All groups share one centre, and each spreads out both ways along 13 directions, with some noise.
In the rows, zero is written as 128.
Some rows, each with its group after it:
[150 118 113 148  86  86 135 138 162 144 132  95 127 152 135 155 116  73
 123]
k374
[ 96 122 129 115 162 134 147 114  71 117 112 132 109 130 162  80 166 170
 133]
k409
[120 138 111 128 106 115  81 150 175  75 146 116 154 101 143 110 106 123
 100]
k409
[161 134 153 114 144 120 175 100 125 169 186 129 134 167 116 125 161 112
 158]
k24
[136 154 135 119 148 141 187 157 119 128 158 107 142 213  92 122 126 137
 135]
k907
[158 153 137  99 154 154 165 127 143 111 162 120 121 138 155 142 131 131
 133]
k409
[ 90 116  97 134  90 132 126 164 139 121 128 100  99 125 122 118 169  71
  95]
k24
[166 102 118 110 152 144 139 135 107 131 129 155 153 123 130 141 122 129
 154]
k907
[158 139 114 141 113 147 160 127 138 133 140 116 111 158 167 156 125  98
 107]
k409
[133 139 180  96 168 136  96 153 186 119 143 106 141 131 103  84 179 133
 149]
k374
[126 133 160 124 121 108 174 141 125 162 150 113 138 178 137  75 171  73
 166]
k907
[113 104 125 103 172 128 100 117 100 113 101 109 102 102 105 126 113 164
 144]
k265
[122 163 126 147 126 149 177 122 143 149 122 116 103 158 146 114  99 136
 116]
k265
[ 94 167 105 165 154 171  71 145 127  82 116 150 125 175 164  72 117 111
 156]
k374
[150 108 116 100 154 114 126 149 138  81 140 119 115  94  90 156 132 133
 106]
k907
[153 130 165 128  98  68 191 157 181 127 131  83 116 120 142  93 125  78
  79]
k374
[151 139 118 132 128 151 142 166 131 104 134 177 153 148 143 138 149  94
 146]
k907
[121 159 151  88 125 149 154 115 147 108 153  91  88 100 148 159 129 102
 123]
k265
[ 84 158 125 117  67 135 123 149 136 121 162 115 161 167 181 130 226 138
  91]
k24
[152 107 136 127 146 113 160 136 113 122  99  88 113 136 153 110  90 123
 107]
k24
[150 147 120 137  96 136 128 137 171 161 128 162 155 141 173 137 140  75
 176]
k907
[136 134 104 151 143 148 130 109 109 136 139 159 120 154 140 125 130 120
 140]
k24
[121 111 141 125  96 125  71 107 117 133 155 113 171 103 141 128 119 113
 128]
k907
[147 104  98 125 128  94 150 136 107 103 114 103 118 138 136 158  94 110
 127]
k409
[123 148 112 133 106 115 176 137 128 119 137 120 125 150 117 151 113 156
  94]
k907
[144 119 117 134 152 133 126 115 140 130 131 122 113 113 137 101 109 137
 113]
k409
[104 134 105 144 116 144 136 133 103 136 169 153 140 152 123  98 158 114
 123]
k24
[130  99 137 107 120 101 125 143 105 105 115 135 140  86 122 145 145 121
 127]
k907
[171  94 159 131 129  84 125 129 143 150 141  96 157 155 121 101 129  97
 129]
k265
[181 119  98 115 134 150 186 131 143 145 178 127 130 138 134 140 133 114
 108]
k409
[162  94  94 103 133 126 112 120 148 141 179 121 149 114 129 133 155 118
 137]
k907
[134 137 159 103 153 167 149 127  96 137 134 133 120 174 155 144 207 138
 140]
k24
[136 135 148 129 128 142 131 145 132  86 125 117 120 106 157 114 118 120
  77]
k265
[131 123 123 123 130 101 102 140 148 120 136  96 152 151 133  93 118 110
 158]
k24
[157 102 109 127 152 115  94 133 158 112 141 146 134  96 125 110 156 133
 115]
k374
[164 160 150 107 141 181 164 121 163 167 162 133 137 152 146 138 142 139
 142]
k907
[155 174 145 125 129 189 105 113 147 121 187 147 189 156 165 145 103 169
 122]
k24
[143 107  93 107 140  83 187 147 161 127 103  88  92  96  72 150  69 170
  99]
k24
[157 105  85 147 139 119 105 143 145 104 121 114 121 143 138 116  96  98
 124]
k374
[103 167 133 146  93 131 103 106 133 134 137 135 159 155 148 148 128 173
 122]
k24
[119 111 103 102 145 141  94 148 164 140 133  68 140 140  82 102 106 163
 130]
k265
[158 106 123 127 123  93 135 129 156 157 152  84 152 151 118 101 112 123
 122]
k265
[140 142 162 106 136 158 148 139 116 128 149 130 177 152 112 138 130 200
  96]
k374
[131 103 126  90 130  87 165 167 135  99 117 111 114 106 101 152 194 139
 100]
k374
[132 105  98 130 127  95 152 141 132 113 128  93 134 121 142  72  78 139
  96]
k24
[161 129 154 127 131 132 150 133 155 135 170 116 123 144 111 133 168 103
  91]
k409
[107 127 117 143 157 112 150 138 121 128 108 125 103 145 109  54 115 116
 148]
k265
[135 142 121 141 135 160 105 120 115 122 143 123 160 155 135 122  53 154
 122]
k374
[111 120 114 122 120  71 169 136 156 166  97  98 100 150 116 121 178 167
 125]
k265
[169 111  82 101 166 167 145 129 171 134 133 131  85  97 174 122 165 128
 122]
k409
[170 123 101 126 147 197 139 129 103 147 147 129 140 179 126 171 114 146
 118]
k265
[158 123 127 108 102 120 144 122 169 159 130  56  97 146 140 198 128  94
 121]
k374
[141 144 105 136  90 133 195 152 129 102 139 125 115 134 168 163 132 119
  58]
k265
[149  94  72 112 132 134 115 122 144 135 135  98 146  90 141 105  71 174
 105]
k409
[130 133 136 139 141 154 110  98 108 145 140 143 111 152 152 140 177 119
 137]
k24
[133 133  97 131 174 159  78 150 140  87 146 152 168 152 120  77 113 181
 129]
k374
[124 153 167 133 148 145 166 136  88 102 102 145  96 152 124 152 125  78
 156]
k265
[150 111  99 115 131 139 130 107 112 114 156 156 135  75 118 168 112 162
 102]
k374
[140 130 137 122 150 122 119 144 121  63 160 141 132 111  78 140 106 106
 115]
k907
[164 127 102 162 153 132 108 109 134 149 140 167 131 169 124 130 113  97
 184]
k265
[149 110 146 112 155 172  88  97 113 133 135  66 118 124 145 135  80 121
 129]
k374
[135 144 119 128 147 177  91 139 153 125 147 134 137 155 163 100 165 123
 133]
k907
[116 131 149 101 144 139 156 137 134 136 134 117 108 129 130 116 207 152
 111]
k409
[102 150 123 104 147 157  93 137 143 131 112 136 152 130 109 131 115 173
 184]
k409
[136 138  90 117 125 153 172 142 108  79 155 148 118 105 148 162 121 140
  77]
k374
[113 130 148 144 116 119 131 130 108 140 117 115 117 170 122 133 154 110
 130]
k409
[154 119  76 137 149 125 193 117 101 155 148 159 100 147 102 146 129 135
 139]
k24
[127 100 137 147 130  55  97 101 113 122 113 126 107 117 143 100 135  79
 168]
k265
[138 112 134 133 124  83 136 134 144 140 127 110 135 132 114  95 131 128
 123]
k374
[157 119 113 136 138 139 150 124 150 133 147  93  94 141 163 112 142 103
  90]
k907
[132 116 136 139 125 117 156 131  79  98 115 102 144 120 160  91  43 135
  91]
k409
[125 115  81 157 122 128 108 143 136 138 125 114 148 160 131  90 103 151
 106]
k265
[140 144  88 138 145 127 146 120 171 128  74 113  75 120 163 139  65 148
 147]
k409
[137  84  95 138 151 129 115 129 134 141  87  77  61 132 167 102 153  78
 122]
k24
[134 108 140 114 120 130 113 142 130 105 109 130 106  92 169 140 195  94
 108]
k907

New rows, each followed by its group:
[140 100 121 131 158 123  57 114 176 149  95  95  83 119 148 117 182 123
 147]
k374
[143 151 142 128 109 131 127 117 169 169 166 116 162 149 119 133 124 146
 134]
k374
[142 106  67 137 121 112 123 127 158 122 160 121 117  94 120 108 110 115
  93]
k24
[151 141 156 121 172 146 131 114 106 118 110 146 129 151 121 158 113 163
 157]
k24
[142 125 122 107 133  98 158 151 128 103 114 114 141 139 119 160 114 177
 118]
k24
[126 123  69 136 109 142 119 137 124 115 166 111 152 141 134 124  95 130
 102]
k265
[143 134 122 125 130 130  79 102 171 131 157  84 127 133 124 154 111 160
 110]
k409
[142 145 147 162 135 112 127 113 138 128 142 123 125 163 113 118  69 108
 138]
k409
[146 120 136 116 150 148 133 123 127 137  92 101  90 142 155 171 164 150
 122]
k24
[127 179 174 121 157 171 136 114 160 122 176 118 119 141 124  95 133 143
 107]
k907
[120 124 128 120 116 101 123 139 145 134  98 158 142  87 138 115 139 123
 163]
k907
[153 115 103 106 128 112 184 130 124 104 176 143 118  86 112 143 121 110
 103]
k374
[139 126 144 148  93 111 100 123 175 133 123  92 114 113 171 124 123  89
  93]
k374
[157 147 148 124 178 116 183 118 112  98 114 119  99 139 130 121  52 136
 141]
k409
[128 119 107 152 144 105 122 107 160 149 121 112  92 115 138  69 117 140
 109]
k409
[161  96 100 133 110  49 149 134 152 162 146 102 154 165  96 125 119 110
 148]
k265
[113 131 121 120 133 174  71 120 149 140 134 120 133 126 180  96 164 126
 147]
k409
[160 110  62 116 116 117 149 152 171 144 161  99 138 158 100 162 136 128
 121]
k265
[150 100 121 131 108 129 125 129 137 147 114  79 130 118 140 145  97 137
  74]
k409
[124 103 111 132  92 118 113 175 136 130 100 121 149 131 109 139 133  75
 138]
k409
[149 112 107 141 124 172 133 139 147 199 108 145 134 136  98 136 127 123
 138]
k409
[147 126 125 109 140 130 123 136 145 116 130 103 134 130 117 144  95 124
 145]
k409
[131 102 103 139 154 128  98 150 121  97  81 112 118 141 149 117 138 170
  98]
k374
[132 125 144 128 142 142 104 153 149 107 123  58 129 166 139  89 101 127
  97]
k907
[182 124 119 129 117 113 184 121 172 156 186  90 126 140 124 128 112 110
  81]
k409
[111 106 104  99 165 153  93 142 104 100  87 141 109 117 121 171 188 166
 153]
k409
[123 145 161 114 120 125 158 135 120 101 126 134 111 116 153 152 170 120
 106]
k265
[121 147 128 102 142 121 135 121 152 106 151 132  97 103 120 148 151 100
 165]
k265
[146 121 147 142 157 111 101 119 148 113 118 102  97 130 135 102 108  86
 137]
k409
[ 83 202 146 104 132 249 106 130 163 122 143  99  92 140 167 131 146 126
 122]
k265
[170 106 162 147 124 111 132 113 107 133 155 115 153 145 159  96 107  73
 113]
k265
[143 146 178  96 152 160 112 112  83  94 159 101 167 155 118 167  83 166
 134]
k409
[133 117 113 130 117 132 135  81 119 169 146  99 107 121 154 125 113 123
 121]
k374
[123 155 137 143 159 128  79  87 152 125 130 106  93 161 152 131 122 127
 170]
k409
[148 164 150 130 150 121 103 115 158 110 149 145 173 146 144 115  96 165
 158]
k24
[142 127 141 163 118 127  77 107 149 155 167 110 140 159 111 119 120  99
 120]
k409
[129 138 167  99 147 167 156 140 129 136 131  75 125 143 117 111 118 146
 101]
k265
[119 135 142 149  99 116 136 141 118 125 157 132 142 162 122 118 172  93
 102]
k409
[133 127 113 140 103  99 125 139 152 113 155 109 153 123 112 119  91 130
  86]
k409
[149 121 124 111 162 139 193 131  95 137 118 131 105 142 129 134 136 138
 133]
k409
[144 116  72 118 128 139 151 129 149 161 138 119 144 124 142 110  87 139
 146]
k409
[184 121 139 136 155 157 108 139 174 119 117 108 119 124 151 114  90 121
  93]
k265
[177 137 115 134 151 131 171  93 125 113 192 115  91 155 184 128 145 112
  92]
k409
[151  97 106 119 127  97  95 172 168 119 102 102 140 146 128 128 150  58
 179]
k907
[104 129 110 118 113  78 105 128 153 133 128 124 143 133 100 146 143 157
 157]
k265
[ 94 156 121 120 116 134 106 142 176 120 130  93 132 123 121  99  97 150
 120]
k265
[115 123 113 130 119 115 156 156 167 140 101  55 106 144 120  80  81 131
  90]
k265
[181 116  95 114 166 146 135  96 116 118 167 109 114 143 153 168 100 152
 124]
k409
[128 139 139 133 120 116 164 122 119 142 136 130 114 154 128 142 160 126
 125]
k24
[135 116 106 136  94 120  98 116 167 184 132  87 140 145  77 183 115 169
  97]
k409
[120 121  88 131 138 140  99 114 122 143 129  86 132 174 128 129  88 147
 154]
k374
[147 123  66 112 152 113 176 145 111 102 140 157 127 137 113 151 115 143
 153]
k409
[119 167 140 122 153 117 176 137 139 139  92 123 129 182 151 101 121 187
 165]
k24
[186 140 112 130 150 153 131  94 166 113 202 101  98 137 201 131 138 104
  90]
k409
[167 159 129 148 147 119 127 115 143 100 131 167 150 150 161 150  82 155
 147]
k24
[123 121 124 126 138 131  95 153 183  91 117 106  94  66 119  98 117  99
  90]
k24
[174  94 120 112 168 120 144 143 143 134 142 101 115 139  97 108 126  96
 139]
k265
[137 120 131 103 113 134 118 138 169 129 127  72 129 108 158 118 119 124
 105]
k409
[139 112  99 153 154 133 126 107  93 137 127 153 118 141 111 131 119 162
 115]
k409
[131 141 138 134 104 105 159 142 118 119 150 127 160 152  67 160  91 164
  89]
k409
[151  97 133 131 180 151 141 158 124 118 109  87 122 132 109  45  73 142
  85]
k265
[141 108  85 133 134 128 119  97 133 154 183 121 143 132 125 101 129 166
 107]
k409
[136 122 122 148 121 110 106 117 128 112 134 133 125 129 154 129 130 116
 117]
k24
[137 150 129 146 122 149 162 102  99 162 171 118 156 187 131 114  71 148
 122]
k907
[127 131  86 121 128 128 117 101  98 110 177 112 159 153 174 103 101 140
 149]
k409
[143 103 126 127 113  95 159  99 109 168 124 134 121  98 147 123 126 113
 140]
k907
